The same things were measured in two ways. Each way mixes the same 10 hidden numbers, adds some noise and spreads widely along 7 directions of its own, which tell nothing about the thing.
Some things both ways: the first way, then the second way.
[  0  -9 -15  29  10  12  -4 -19   7   7  16 -18 -12  -8   2  15  19   4
   8  12  -1   7 -14  29  -1]
[ 51 -12 -57  25 -11   4  10 -38 -41 -47   3 -34  24 -12   3 -17  25   4
   4  20   7  16  20  13  57]

[-17 -24 -32   0   7  20 -11 -17   8 -26 -12  -9  -3 -12   2  35 -48  -1
 -61  21  49  -7   0 -17   7]
[ 39 -28  22  27 -27   6  13 -17  -8 -21   0  13   9  21   9  40  31 -20
  39  28  -1 -22   6   6  11]

[ -2   5   2   0  24 -35   6   3   6  -7 -13 -20  21 -19  12 -18  21 -26
 -11  -1   0  -4  14  -8 -26]
[ 15  11 -31  20 -10 -36  -7  15   8 -26  24  11 -29  20 -12  11   1  40
 -12  17 -10   3   7   1  28]

[ 12  -6  24  -1 -14  -1  14  20  -9  35   0   1  37 -37  29  20  -2 -27
   9   0  31  -3   5   3 -16]
[ -3   7 -30  13  -9  19  -9  40 -48  32  15 -24   8  -5  25 -25 -12  26
 -54   1  -8  -7 -12  15 -14]

[ -8 -28 -11   3 -20   5  -6  -2  18 -17   0   9  -8  -2   5  16   2  -2
  13   0 -15   5  10   7   9]
[-13  12 -16  -4  -6 -35  -5  18  -2  29  16   2  -7   1 -16  44  28  26
  -3  26 -29  -6  24  13   4]

[ 15  -9  -2  -1 -19  -6  15  -5   0   3  46  32 -26  -9  51 -15  76  29
  48  17 -12 -18  -3  16 -19]
[ -3 -26  25  -7 -12  19   3  12   0   6  14  27  -5   6  10  14 -25  -4
 -19  -5  14 -35 -17 -12 -15]

[ 14  30  -5 -11  24   9  -7  21 -11  22   7 -16  12  -9  -8  -4  -3  20
  -2  -1  13 -16  -5  -7   8]
[ 20   4 -17  31  17   8  13   4 -39  16   4 -12  35  23  -2  19  17  31
  -6  57   3 -14  15  21  10]

[ 18 -13  -3   7 -32   7   7 -21  -2   8   8  13   7 -29  53  10  23 -17
   8  19  30  -7   3   3 -12]
[  5  -2   2  25  18  -2 -20  26 -30  24  40  24 -11  37 -19  33  -4 -11
  -4  14 -29 -35  39  10 -22]

[-21  10 -48  -3  20 -10 -19  -4  50 -52  12   3  -7  -9 -27  -8  -1   0
   6   3 -28  18  31 -11  13]
[-31  -4   3 -26 -10  11 -17  32  15   6  37  36 -26  39   4   1 -21  16
 -44   3  -6 -37 -11  21   0]

[ 16  41  25 -12  15 -24  -2  14  -7 -18  33 -29   9 -12  10 -38  34  15
  -7  32  10  17  31 -14  -7]
[ 26  28 -31  68 -16   3  42  -8 -29   7  12   0  17  18 -24 -22  -1  13
  14  64 -27  -4  37  13  -2]

[-18  -7 -12  -3  -1 -41  -7 -21  18  -7 -22 -24  13 -24  -8 -12 -15  -3
  10   1 -50   6 -11   3 -11]
[ 15  12   7   3 -20  31  -7   2 -44  -7 -10 -21  -2 -13  16 -32   7 -29
  -6  15  25   0  12  -7  30]

[-27   0 -11 -14  -3   6 -12 -17   1  -9 -13 -11   5   3  -7   8  -5  16
   3  -4 -15  13  -9  16  -3]
[  7  16 -38   8 -29  13  16 -26 -15   7  27   3  -9  52   1 -29  26  27
 -25  42  -4 -35   9  55  42]

[ 26  16  -4 -22  -9  15  12   0 -14  13   7   2  -5   5  12 -11  19  32
  -2  22   8   7   5  -1  19]
[  5   2 -20  -8  -7 -14   0   7  -5   3  15  35 -31   1 -40  18 -23  26
  -3   9 -13 -22  14  -3   5]

[  6  -2  24   6  -7 -38 -13  16  -2   8  -4 -11  13 -29  19 -23   2 -22
  26   8 -22  -6   1 -14 -13]
[ 20  29 -14  29   9 -21  13  14 -29  21   2  16  -1  -7 -18   5  -8  29
   2  39   6   7  22  -9  -9]

[ 14   0   6  -5  17   0   6   0 -12   6   4 -28  17  23  11  12  18  11
 -30  -2  20  -4  -2   0   7]
[-38  33 -23  27  -4  19  11  42  -2  22  35  18  21   7 -28 -16 -14  15
 -14  21  -9   2  48  -8   6]

[-26 -14 -23 -12  13  17   9  17  21 -33 -23  18 -20 -28 -35 -19  -6 -11
   0  15  -7  16  37  23 -19]
[ 27   1 -58  -2  10 -35 -24  43  -1 -19  14  -6 -37   7   8  19 -23  56
 -52   7 -13  -6   0  14  -1]

[ -5   3 -36   3  16  -1  -9  -9  44 -27  25 -21   8 -37  16   5 -10  -4
   0  41   7  25  37  10  20]
[ -4  10 -13  21 -10   3   5  -2 -21  25  17   9   7  32 -20  20  28  30
   3  27  -7 -21  19  10  29]

[ 28  22  13 -18   3  21 -36  20   1  29 -20  20   1  -9 -31 -17 -24 -20
   3   7  -3  20  23 -32  12]
[  8  21 -45  -6  21 -30  -7  17 -23  16  24  -6  -2   4 -19  16 -13  32
 -36  52 -20 -28  30  48 -12]

[ 11  20  11  16  12  11 -42   0   8  11  13 -10 -12 -22   4  -6   1 -19
   4  27  13  25  19 -20   5]
[ 51 -23 -26  12   3  -6  -4  -5 -21 -15   6 -11   3 -20  -1  37 -13  -5
 -12  10   7 -37  18  16 -11]

[  7  21  -8  -8  16 -16  -4 -12  -6  18 -18 -31  35 -16  13  -4 -31 -21
 -24   5  18  23 -16 -21   9]
[  8  -2   7  12   4  16   3   2 -23  -6 -11  -6 -12 -22  -6 -11 -18 -15
  -7   2  11  13 -17 -49  14]

[ 24   5 -17 -12  40 -29  10   6  11  15  25 -18  27 -21  16   4  -5   7
 -36  22  21 -24  -1 -25   5]
[-21  21  16  26 -25  38  26  -7 -31   0   5  -1  55  16   0 -40  28  -4
  17  51  21  19   9   5  45]

[-19 -32   2 -43   2  19  45  14 -22  12 -45  -7  37   8 -13  33 -20  15
 -42 -23  22 -20  -5  32 -16]
[-19  -5  -1  11 -22  16  -7  49 -18  29  -7 -52  20   5  34  29  28  18
 -30  14 -11 -19  -7  10   5]

[-10  52  -5   0   4  27 -24  11 -22  -2   9  -5  -5  24 -32  11  15  42
   8 -39   8  -5 -27 -11   5]
[ 16   4  19  43  11 -15  21   2 -18   9   6  10  13   5 -16  34  11 -15
  30  41 -16  10  34 -28 -18]

[-19  40  -8  29  14 -13 -26  11  22  -8   9  -9 -11 -31 -87 -16   8  19
  42 -23 -60  -2 -10   3 -22]
[ -4  10 -26 -27  19  -4 -26  19 -35  38   3  17  -6 -11  -9  31  29  35
 -15  -3  14  12  13  -3  31]

[ 19  26  -5  -6   9  16  10  18  -4  21  10  19  -5 -22  -2  -3  13  -5
 -12  16  36   9  13 -23  -4]
[  9 -23 -13 -13  10  -2 -20  30 -21  -5  16  -5 -11  -4  13  15 -23   1
 -37  -3 -16 -15  -6   5 -23]

[ -5 -42 -37 -23 -10  18  19 -27  30 -51  35  28 -27 -15  29 -10  30  21
  -6  58  14  17  38  33  -7]
[ 36 -13  -5  36 -12 -31   1   4   5 -37  -1 -27 -16 -14 -10  40   0 -19
  17  30 -31  -5  -6 -11   3]

[  3  19   4 -16  18  -9 -11   6  -7  16   2  -5 -12   0  -2 -11   4  17
 -12  15  -5  12  -1 -25   7]
[ 29  -9  -5 -10 -48  -8  28 -42  -1 -40 -10   4  -4 -22  -1 -12   5   1
  16  22  24  -6  -1   2  36]

[  3 -45  14   5 -17 -20   9 -11  -9 -17 -14 -15  -6  18  35  -4  25  -4
  -3   8 -12 -11   2  11  -5]
[ -8   0   1   3 -37  20  18  25   8  -1 -17 -16   4 -40   3   6  -6  -1
  -4  -2  14   3  15 -37  11]

Other things, the second way, with their names:
K_821: [-15  31 -38  25 -12   2   4  23 -16   6  46   8  -8  49  -7 -40  -1  20
 -31  43 -45  -7  33  44   4]
K_360: [ 20   0  -9  61   9 -28  21 -15   3 -39  39  17  15  22 -26   3  -7  -9
  16  34 -25  12  23 -22   4]
K_406: [ 10  -5 -24   1  -9  -8  -9  44  -5  10   8   2 -14  11  10  36   3  37
 -25   9 -14 -14  14  10 -10]
K_110: [ -4 -27 -22 -35   1  12 -18  17 -11  -6  20  11   0  -9  18   6 -11  17
 -45 -24  14 -10 -11   6   9]
K_668: [ 12  20   7  62 -15  47  44   5 -19 -10  21  27  30  25 -13 -56 -40 -17
   6  53   9 -17  25  -2 -15]
K_699: [ -4  -5  10  35  -5  11  13  22  -1   3  24   8  14  25  -2  17  -1  -7
   1  29 -20 -16  14  -4 -12]
K_538: [ -8 -10 -23   2   9  14 -22  29  -5 -12  44  27 -10  33   4  -9 -20  14
 -40  -7  -6 -11  -2  12   8]
K_66: [ 13   7  11  12 -14  10  38 -26  -6 -13   0  16  21   2 -20   2   1  -7
  21  41  29 -13  57 -18  18]
K_488: [ 17  -8 -21  -9 -34 -40  -2   0   7 -35   4  -9 -11 -23  -1  22   9  23
  -1   6   0   3  -4   1  30]
K_183: [ 40 -29  12  13 -12   2  -6 -24 -22 -33   9  -3 -12   0   4  11  -7 -42
   7  11   0 -28 -18   3   6]
K_364: [-40  18   1  14  -2  42  13  43 -12  74  13  31  19  14 -20  21   6  26
 -11  17   0 -25  20  -7 -11]
K_706: [ 12  11 -35  18 -25 -46   6  29  19 -20  26  25 -28   8 -18  10 -22  54
 -11  13 -24  -3  12   5  -3]
K_441: [-13 -23 -34 -30 -12  44  -3  10 -10   3  21  36 -29  29  10 -26  -8  31
 -45 -30  -5  -8 -28   3  25]
K_467: [-30  35 -32   8 -23 -10  -2  10   2  -7  35  -4   7  25 -10 -26  26  19
 -15  48 -29   8   9  43  44]
K_628: [ 13   2 -23  27  11  29   3  27 -31  18  16 -22  39  15  15  13   0   6
 -30  39   8 -40  29  32 -11]
K_216: [  0  28   0  28 -20  -7  17   9 -27  10  -7   8   4 -37 -29 -17  -7   8
  21  16   0  30  14 -40  12]
K_206: [-16   9  21  37 -19  56  17  22 -30  13  11  -8  41   5   9 -30  -8 -28
  -3  26   9 -13  13  -8  -3]
K_228: [ 11 -11   9   5  10  32  -6  42 -29  26 -10 -11   5 -15  27  17 -13  -8
 -29   1  18 -12  -7 -20 -22]
K_171: [ 21  12 -13  15 -41  -2  28  -2   3 -20  -9  17 -29 -13  -9 -31 -28  24
  -1  26   5  -4 -20  -6  10]
K_29: [  3   1 -32 -31 -26 -29  -7 -26 -17 -16  11   5 -14  -5 -15   2  18  32
  -9  11   0  -7  -1  26  47]
K_851: [ 11  -4 -16   6  -7  10  13  30   5  -9  20  29 -22  11  10 -19 -41  22
 -38  -1   5  -6  10 -12 -23]
K_213: [-25  -9  33   3 -22  29  17  18 -15  16 -13 -26  63 -13  19  22  25   5
   1  29  24  -6  -2 -12  15]
K_741: [ 21  -5   9   0 -14  -5 -20  19 -32  11  11   7 -15 -17  10  17  -3 -13
  -1  -3   0 -20   2   7 -17]
K_122: [ 27 -20 -38 -15 -33  35  -1  32   0 -19   1   1 -30  -6  29 -14 -37  22
 -56 -17  19 -40 -13  16  -2]
K_142: [-25  30   8   4  -2  11  17   3   5  18   2  12   4  -2 -27  -5   4  -3
   2  40  13   6  23 -25  26]
K_180: [ -3  18 -22   8  -8  14  21 -12 -28  34   6  26  -7  34  -3 -19  19  44
 -15  29   3   0   3   4  27]
K_516: [-16  24   7   7 -12   3 -18  29 -14 -12  26  33 -20   7 -25 -31 -20  -7
   3   4  -7  16  10 -19  20]
K_816: [-22  17  13   8   2  15  13   3   4  20  34  45  -7  47   0 -28 -20  21
 -33  34  18 -28 -23   9   5]
K_606: [-20   4  -1  18   9 -25   7   6   5  11  24  15  -2  25  -1   3   4  45
 -28  16   1  16 -23 -27  18]
K_164: [ -9  11  -7  19   1  36   7  21 -40  23  24  17  23   3   9 -40 -12  -3
 -21  13   1  11   8   0 -11]
K_322: [-11   5   0  47 -28  13  19  15 -21 -15   8 -45  34   7  14 -30   5  -5
  -8  40 -27   9  -4  -1   8]
K_91: [ 32  -9  -1  19 -26   5  -2   3  -9 -44  19  11  -6   6  -1  -8 -19 -23
   6  14   6 -21  14   8   9]
K_123: [ 48 -21   0  24 -17 -15 -18   9 -21 -27  22 -16  -5  -3  29  14 -14 -26
 -14  20 -13 -37 -22  42 -25]
K_442: [ 31 -23 -11 -14  -1  15 -22  32 -27   6   7   4 -11  11  35  19 -11  18
 -39   6  16 -41 -19  41 -16]
K_74: [ 10 -31  34  -3 -34  19   0   8  -6  -8 -16 -12   8 -26  23  26   1 -19
   5  -6  28 -23 -29 -20   5]
K_977: [  3   4   2  34 -19 -10  16   4  -7 -11  10   3  13 -20 -17   2  -5  -8
  17  17 -13  14  16 -28  -1]
K_502: [  8 -12  14   6 -20   0  -2  30   6  -4  -8  -8  15 -11  15  51  18   9
   3  15  20 -14   0  -1   8]
K_159: [ 12  20 -21  31   0  23  20  22 -11  23  24  54  -6   4 -15 -23 -36  27
 -18   8  19  -8  15 -12 -16]
K_973: [-11 -33   5 -30 -39  51  15  11 -29  44 -20   5  12  -7  22  29  24  25
  -8 -18  13 -28  -9  -2   7]
K_702: [ 14 -10  -1  14  -6   4  -5 -20 -30   3  39  23 -15  49  11 -15   8 -11
 -16  20 -18 -30 -16  35   3]
K_840: [ 39 -12 -35  -3 -21  31 -21  36 -33 -35   8  -6  -9 -31  41 -44 -32  -8
 -42 -22  25   4  -7  14  -2]
K_610: [-27  14 -18  -5 -13  21  18  -4 -15  44  27  50 -15  32  -9 -27  11  36
 -20   6  -7  -2  -3   3  12]
K_479: [  2   2  22  42   0   0  15  -6 -30  12  11  -1  36   5 -16  26  30 -31
  37  40 -14   4  38 -16   2]
K_691: [ 11 -27  -9  20 -55  28  17  15   2 -19  11  15   4  -9  30 -28 -27  26
 -28 -31  24 -13 -45  -9   7]
K_996: [-12   9 -11   1 -27 -10  16 -13   0   5  10   8 -13  -5 -17  -1   9   9
   0  17 -13   0   2 -10  23]
K_276: [-67  16   6   7 -12  14  17  20 -17  80  29   3  37   8  -6  13  34  14
 -13  27 -40  -4   4  12 -12]
K_399: [ 12  -6   2   5 -79   9  33 -19  10 -24 -22 -32  14 -28  24  -7  20  19
   3  14  39 -20 -31   4  50]
K_633: [-23  -6  11 -17 -19   1 -12  32  -4  33   2  -7 -23  -9  10  34  15   0
 -20 -10 -16 -14  -2 -16  -3]
K_381: [-12  14   6  33  -5   8   4  46 -17  25  16   3  13  -1 -15  14 -21   5
  -7  17  -7 -15  36 -16 -24]
K_541: [-13   7 -59 -22  11  29  -9  17 -28  25  37  32  -9  34 -22 -10  -8  38
 -43  13 -22 -30  31  49  12]
K_323: [ 16   1 -39  35   0  14   6  -3 -31 -22  20 -55  38   1  26 -26  17 -15
 -33  32  -8   8  30  18  21]
K_957: [-13   2   7  -4  -7  12   1  45  -7  11 -11 -16 -18  -7   0   5 -35   9
 -32  21  -8 -24  -5 -14 -20]
K_655: [ 35  -5   0  38 -20  26  17  18 -50   2 -18 -40  31 -24  36 -11   7 -13
  -3  23  12   5  10  -7  -8]
K_242: [ 25 -14  30  42 -16  40  29   1 -39  18  -1   1  23  27  22  -3   1 -19
   7  40  -6 -31   2   8 -31]
K_980: [ 13  14   1  21 -13  -2  21   1 -20 -10  -9 -25  21  -1  -2   4  10  -9
   9  62  -9  -6  37   9   4]
K_991: [  8   3 -46 -25  -5  -5 -21  37 -10   8   4   0 -36   4   6   9 -15  56
 -53  -1   3 -21 -19  21  14]
K_365: [ 41 -14  -6  23 -50 -18  39 -38   7 -50  -6  -3   9 -18   9 -12  -1   9
  15  25  19  -4 -19  -2  24]
K_187: [ -8 -18 -10 -19   3  19 -32  54 -22  23   2   6 -10 -31  11  28 -16  13
 -34 -38   7   1 -20 -24  -6]
K_525: [ -1   5 -17  23  36   0 -15  34 -28  31  27  13   0  29   2  26  10  20
 -26  12 -15   6  26  -7 -10]
K_363: [  1  28  -4  50 -20  20  39  16 -22  21  -7 -14  31 -16  -9 -14   7   3
  14  38   5  15  39 -26   4]

Some of these things the first way, each followed by its name:
[-28  19 -16   0  44  30  -8   6   6  -1  -5 -13  -1   5 -47  20  -4   1
 -27 -14  22  34   0   8  -3] : K_323
[  8  21  -2 -14 -13  59 -31 -20 -10  34   0  44  -2 -28 -18   9 -15  -5
  -8  10  49  19  -4  -9 -20] : K_183
[  1  -2   0   7  35 -40 -18  11  17 -18   8 -21   8 -19   5 -11   5 -17
 -23  10   2 -27  21 -31 -14] : K_502
[  6 -46 -43  23 -47  51 -51 -43  37 -21  31  50 -11   2  41  49   9  -6
  41 -11   6 -26  -1  14  12] : K_467
[  0 -18   5 -38  11   9  43  14 -13   4 -29  -3  44   5 -23  10 -16  -5
 -43 -11  23   6   9  19 -11] : K_322
[  3 -25  -1  -6 -10  16  -2   0   5 -26   2  -9   2 -12 -15   5 -24  13
 -21  27   7  -1  19  15   4] : K_364
[-10   2  -4  19   7  12 -16  -7  10 -26   7   3  -2  17 -36  -7  34 -15
  18 -27 -14  20  -3  20 -18] : K_360
[  6  24  20  14   5 -32 -31   3   8   7  13  -9  21 -16 -20 -17  25 -11
  29 -22 -33 -14  -3 -16 -27] : K_74
[ 20  -4  12  47 -17 -40 -24  -4  12   5  26 -17  23 -19  34  12  12 -34
  32 -13 -10 -20 -18 -24  -3] : K_164
[  8  18  15 -20  20  -3   3  10  -1   3   9  -4  22 -19 -37 -18   5   9
 -22  11   7   3  18  -3 -25] : K_206
[ -9  13   9 -28  20  11  35  19 -18  -6   7  -6   5  22 -55  -1  24  47
 -23 -13  -6  12  -8  21 -12] : K_977
[ -9 -32  11  -1 -11 -58  50   1  -3 -24  -3 -18   4 -10   2 -18  22   9
  -1  15 -40   4  -9  10 -21] : K_610
[ 17  -4  -2  36 -13  17 -30 -14  -2  23 -13  13  20 -14  12  26  -1 -51
   1 -31  32 -22 -20 -16 -14] : K_538
[ 20  10  29  26 -21  17  -5   3 -28  13 -47  17   9 -32 -63 -14 -10 -45
 -24 -17  24  -6  -7 -18 -45] : K_441
[  7 -25  -4 -13 -47  36  14 -14 -31  14 -11  32   3  19  49  33  26  17
   2 -20  37 -31 -22  13  -5] : K_821
[ 17 -11  -9   1  27 -28   6  24  30  -5  25  -5   9 -14  -6 -10  21  -2
  16   6 -34 -16  25   3   4] : K_213
[ 12  40  53 -23   5  34 -17  29 -63  66 -19  19  13  21 -28   6  12  16
 -10 -43  37 -18 -33 -22 -35] : K_365
[ -3 -21  -4  12 -24 -10 -12  -3  19 -31   8 -14   8   7  14   0  23   4
  49 -13 -47  -5  11  29  11] : K_381
[ -1 -11  -8   4  -5  -6  -7   4  -1   9   7   8  -4 -23  27  13   0  10
   8   4  10 -38 -11 -12 -10] : K_442
[ 12  27  28 -23   1 -15 -19  17 -14  -5 -12  -1  12 -16 -16 -39  -9  -3
 -12  13   2   2  21 -34 -18] : K_171
[ 20  12  27  -7  -1 -36 -17  14  -5  -7 -16   2  -2   1 -23 -51  27  -8
  16  -6 -45  -8  14 -23 -20] : K_980
[-17   1   5 -20   5  27 -36   7   8  10   0   2   9  -9 -16  14 -13   8
  11  -6   1   1  18  13  -6] : K_399
[ -7   3  30 -15   3 -11   9  12 -35   6 -14 -35  17  22   0   0  13  27
 -14 -15  -2 -10 -17  11 -10] : K_363
[-17 -31  12  15   1  12  -2  14   7  -8 -12 -19  33 -17 -14  38 -32 -32
 -18 -10  25   3   7  16 -12] : K_691
[ -9 -40 -26   9 -14  18 -11 -14  22 -46  -4   5  -4   4   3  16 -10 -16
  -7   4   6   4  17  16   7] : K_699
[-17  -4   5  17   5 -28 -13  13  14 -20   6 -30  10 -27  -5   3 -10  -9
   6   3 -14  -2   9  -4  -4] : K_655
[ 25 -12  47  17   4 -22 -30   5 -18  32 -28 -18  26 -12  12 -13   2 -53
  -6  -9   3 -18   2 -21 -28] : K_628
[-14 -15 -23  31  -7 -31 -16   0  21 -41   6 -36   1   6  40  16  16  -2
  21 -15 -21 -23   2  -1  20] : K_406
[ -8   1  12  15   5 -29  -5  15  -7 -18 -16 -15  -9  -3  15 -15  17 -24
  -3  -3   2   2   6 -24  -9] : K_851
[-10  22 -24  -8   3  15 -11  -8  21 -22  33   1 -12   2  -8   4  17  30
  16  14  -6  31  12   5  21] : K_996
